The rows of a group lie close to one hidden flat surface of 11 dimensions, which passes through zero. Surfaces can cross.
In the rows, zero is written as 100.
Some rows, each with its group after it:
90 76 94 118 54 92 89 86 124 134 88 118 110 89 76 103 109 73 | mis
75 89 110 118 95 89 119 105 96 124 74 103 93 96 103 65 106 61 | mis
100 100 95 79 81 66 92 98 76 83 123 117 110 80 121 111 112 82 | sep
128 112 108 83 125 107 90 92 81 94 97 91 90 113 94 120 135 99 | ridof
94 124 102 79 111 115 123 110 101 73 76 90 100 115 91 111 87 123 | sep
103 116 115 97 97 103 103 77 123 136 54 105 130 106 77 115 108 134 | lozi
118 100 103 104 112 78 118 113 83 121 111 92 118 114 97 81 102 108 | lozi
98 92 92 129 74 139 96 100 143 111 105 108 58 100 98 88 106 109 | ridof
70 111 102 92 99 102 93 94 93 121 92 84 87 121 77 106 132 99 | sep
91 110 100 81 96 91 112 87 92 98 97 106 93 85 101 115 107 90 | sep
93 119 92 93 110 105 111 113 104 99 114 91 93 106 97 103 104 101 | mis
89 117 135 93 61 103 67 80 77 84 99 129 98 119 113 127 83 109 | lozi
106 74 68 105 105 94 73 104 88 85 111 111 105 91 110 85 105 99 | ridof
84 136 96 127 111 116 115 115 93 104 112 113 89 129 92 99 122 115 | sep
135 94 135 83 85 72 113 74 71 94 115 107 95 108 118 91 109 114 | mis
104 115 82 83 102 105 72 79 139 99 93 101 106 125 99 105 122 102 | sep
109 90 82 108 92 112 109 116 118 120 94 98 94 112 85 87 75 101 | lozi
74 91 84 102 95 74 103 62 111 107 69 124 140 88 113 71 87 171 | lozi
93 94 56 99 97 104 86 103 120 87 100 131 107 53 120 99 97 98 | mis
100 110 84 119 126 98 104 136 74 126 103 105 110 112 97 81 101 93 | ridof
129 73 108 96 81 93 75 79 97 82 108 97 109 115 100 104 94 115 | mis
88 111 92 102 131 125 91 119 109 94 97 83 83 99 106 94 93 94 | lozi
103 111 96 102 107 110 75 97 145 90 105 93 117 100 106 109 115 102 | sep
93 97 86 104 113 92 100 101 102 114 125 99 103 79 109 95 92 117 | ridof
138 105 89 88 93 76 99 128 98 125 124 114 111 87 129 81 99 97 | mis
111 107 122 120 93 109 110 109 122 109 89 93 113 121 83 101 116 109 | mis
87 99 104 140 95 113 102 116 82 103 107 113 85 109 83 100 127 90 | sep
79 115 113 124 122 121 122 116 120 99 70 98 88 87 111 75 120 103 | mis
93 93 83 85 106 104 98 124 110 98 99 79 103 76 96 110 89 80 | lozi
132 106 124 102 67 119 76 81 117 119 110 110 75 134 98 105 110 125 | ridof
73 98 123 102 69 90 90 93 88 101 108 101 107 91 92 129 91 96 | lozi
112 73 83 111 100 104 106 104 113 96 93 101 87 91 114 58 96 99 | ridof
72 110 74 93 142 67 105 98 50 86 129 114 116 68 125 98 106 101 | ridof
86 106 108 99 75 95 117 126 148 83 86 97 130 70 115 101 72 79 | ridof
108 135 87 91 135 107 86 130 89 106 116 102 108 98 116 106 104 104 | ridof
85 96 119 99 89 95 102 84 102 110 103 78 99 119 83 99 94 127 | sep
121 94 84 91 107 111 122 90 133 87 86 91 84 115 101 74 89 111 | lozi
100 95 110 98 97 91 110 91 91 101 75 94 127 130 69 110 77 101 | mis
94 90 136 65 104 102 114 72 85 79 63 74 69 68 108 106 146 77 | sep
104 65 103 113 107 104 99 114 85 91 111 71 94 99 86 97 79 85 | ridof
102 89 102 147 130 118 90 125 77 116 92 112 106 97 112 70 78 120 | mis
131 66 105 99 109 71 88 74 87 105 96 85 121 115 105 68 116 126 | lozi
108 100 98 87 88 93 89 115 95 128 94 87 119 131 79 105 84 104 | sep
122 94 119 90 117 107 112 83 110 106 76 91 86 87 110 95 99 90 | sep
116 109 116 93 116 89 119 107 99 95 117 91 97 85 126 88 93 104 | ridof
111 83 97 98 94 87 90 104 93 114 88 105 119 102 99 90 80 86 | mis
110 115 128 108 114 78 101 81 80 76 118 117 109 99 132 92 144 107 | lozi
87 101 101 92 93 90 86 96 44 114 111 109 89 134 93 103 83 109 | lozi

New rows. What belongs after each?
99 97 99 81 101 90 103 100 90 103 99 85 98 115 108 81 84 127 | sep
126 115 103 94 127 92 84 116 70 106 129 101 107 112 118 104 102 107 | ridof
113 88 119 114 102 131 96 79 139 118 67 85 101 106 64 119 94 91 | sep
100 75 81 100 79 98 91 101 88 60 99 104 107 110 100 94 72 122 | sep
77 115 103 111 95 102 106 104 89 95 132 95 94 112 75 131 118 79 | mis
86 91 107 107 103 86 130 73 90 82 63 117 110 95 103 77 91 113 | mis
125 100 119 144 117 99 97 124 88 73 109 119 121 95 126 82 121 94 | mis
86 81 93 90 111 104 81 91 131 96 90 71 104 74 108 94 87 105 | sep
102 80 112 122 94 108 73 97 125 90 106 83 111 108 97 95 103 120 | sep
113 94 82 99 132 113 94 119 106 108 106 80 98 91 100 91 97 104 | ridof
64 91 101 119 86 99 101 97 81 108 109 102 88 89 82 109 114 88 | sep
90 82 95 148 84 95 107 91 95 101 90 134 131 97 79 98 93 104 | mis
123 136 120 81 126 104 118 117 95 95 110 85 104 112 106 117 107 115 | mis
93 109 112 120 101 114 95 121 110 95 115 96 92 98 107 104 95 86 | lozi
97 84 85 120 90 109 73 110 95 76 105 103 95 124 99 81 115 114 | sep
116 115 157 89 116 107 110 90 101 112 54 92 109 89 107 109 107 101 | mis
112 102 129 99 87 71 125 79 109 154 99 95 122 106 89 92 103 129 | ridof
108 76 77 122 83 102 68 129 130 123 96 111 102 79 119 66 108 69 | mis
104 102 142 122 65 95 102 105 116 105 112 103 110 116 104 102 78 109 | lozi
124 94 102 125 74 79 125 118 108 101 132 124 114 99 111 81 98 89 | lozi
124 110 161 104 97 77 125 116 88 113 122 80 120 108 103 113 84 87 | ridof
96 92 133 121 97 104 88 89 120 87 101 90 106 96 108 98 113 105 | lozi
71 134 110 112 106 142 60 94 105 53 97 128 66 100 136 108 100 101 | lozi
92 110 111 116 96 93 125 105 122 85 73 113 119 89 104 90 124 82 | mis
106 107 114 112 99 100 114 87 91 106 106 116 86 103 101 102 116 94 | sep
58 111 74 98 112 100 104 100 96 78 96 109 108 76 90 123 101 66 | mis
98 96 90 100 110 101 87 73 124 102 104 101 90 95 116 83 106 105 | sep
99 104 118 114 117 91 125 103 59 124 105 111 84 98 116 73 94 117 | mis
101 120 106 86 96 98 92 128 106 100 96 95 125 96 115 111 76 103 | lozi
115 109 98 90 114 106 111 111 117 100 81 92 101 107 118 78 97 127 | mis
111 111 92 126 92 125 85 122 126 103 97 129 104 82 105 111 108 81 | lozi
105 111 118 104 97 100 99 115 94 108 101 89 104 124 92 102 118 108 | sep
90 104 66 113 113 113 93 96 106 99 105 127 84 85 109 90 111 82 | sep
82 98 91 119 96 109 113 104 132 90 70 98 112 111 87 84 107 101 | mis
95 115 102 129 107 122 108 104 112 90 100 106 94 122 88 99 107 120 | sep
71 109 105 120 96 116 105 104 104 121 114 98 74 93 85 110 117 92 | mis
110 93 116 98 101 85 99 119 80 100 112 75 95 138 101 77 103 69 | mis
95 105 107 101 68 94 114 97 113 105 96 115 114 91 92 116 87 101 | lozi
90 82 87 91 92 101 100 92 99 113 95 85 76 123 95 73 80 114 | mis
76 107 84 97 98 100 88 113 103 105 102 101 110 81 89 125 107 75 | sep
65 103 94 106 87 91 94 105 96 88 125 103 109 80 98 121 104 94 | sep
118 104 102 98 105 89 105 124 95 118 102 105 98 89 126 75 105 87 | mis
94 120 92 87 92 88 71 113 100 117 113 92 114 134 93 102 133 99 | sep
103 110 106 81 77 87 95 119 56 109 120 107 94 118 92 127 83 78 | lozi
116 93 73 106 104 110 83 80 117 121 91 118 91 109 93 91 102 85 | sep
94 92 99 103 64 89 110 108 120 134 108 89 88 124 80 85 114 76 | mis
116 87 103 108 61 95 122 84 103 125 98 119 99 106 71 114 103 91 | lozi
103 105 128 104 88 100 105 99 87 75 104 105 92 108 104 109 106 77 | ridof
69 108 84 107 81 87 136 90 108 117 96 114 99 107 76 94 102 104 | mis
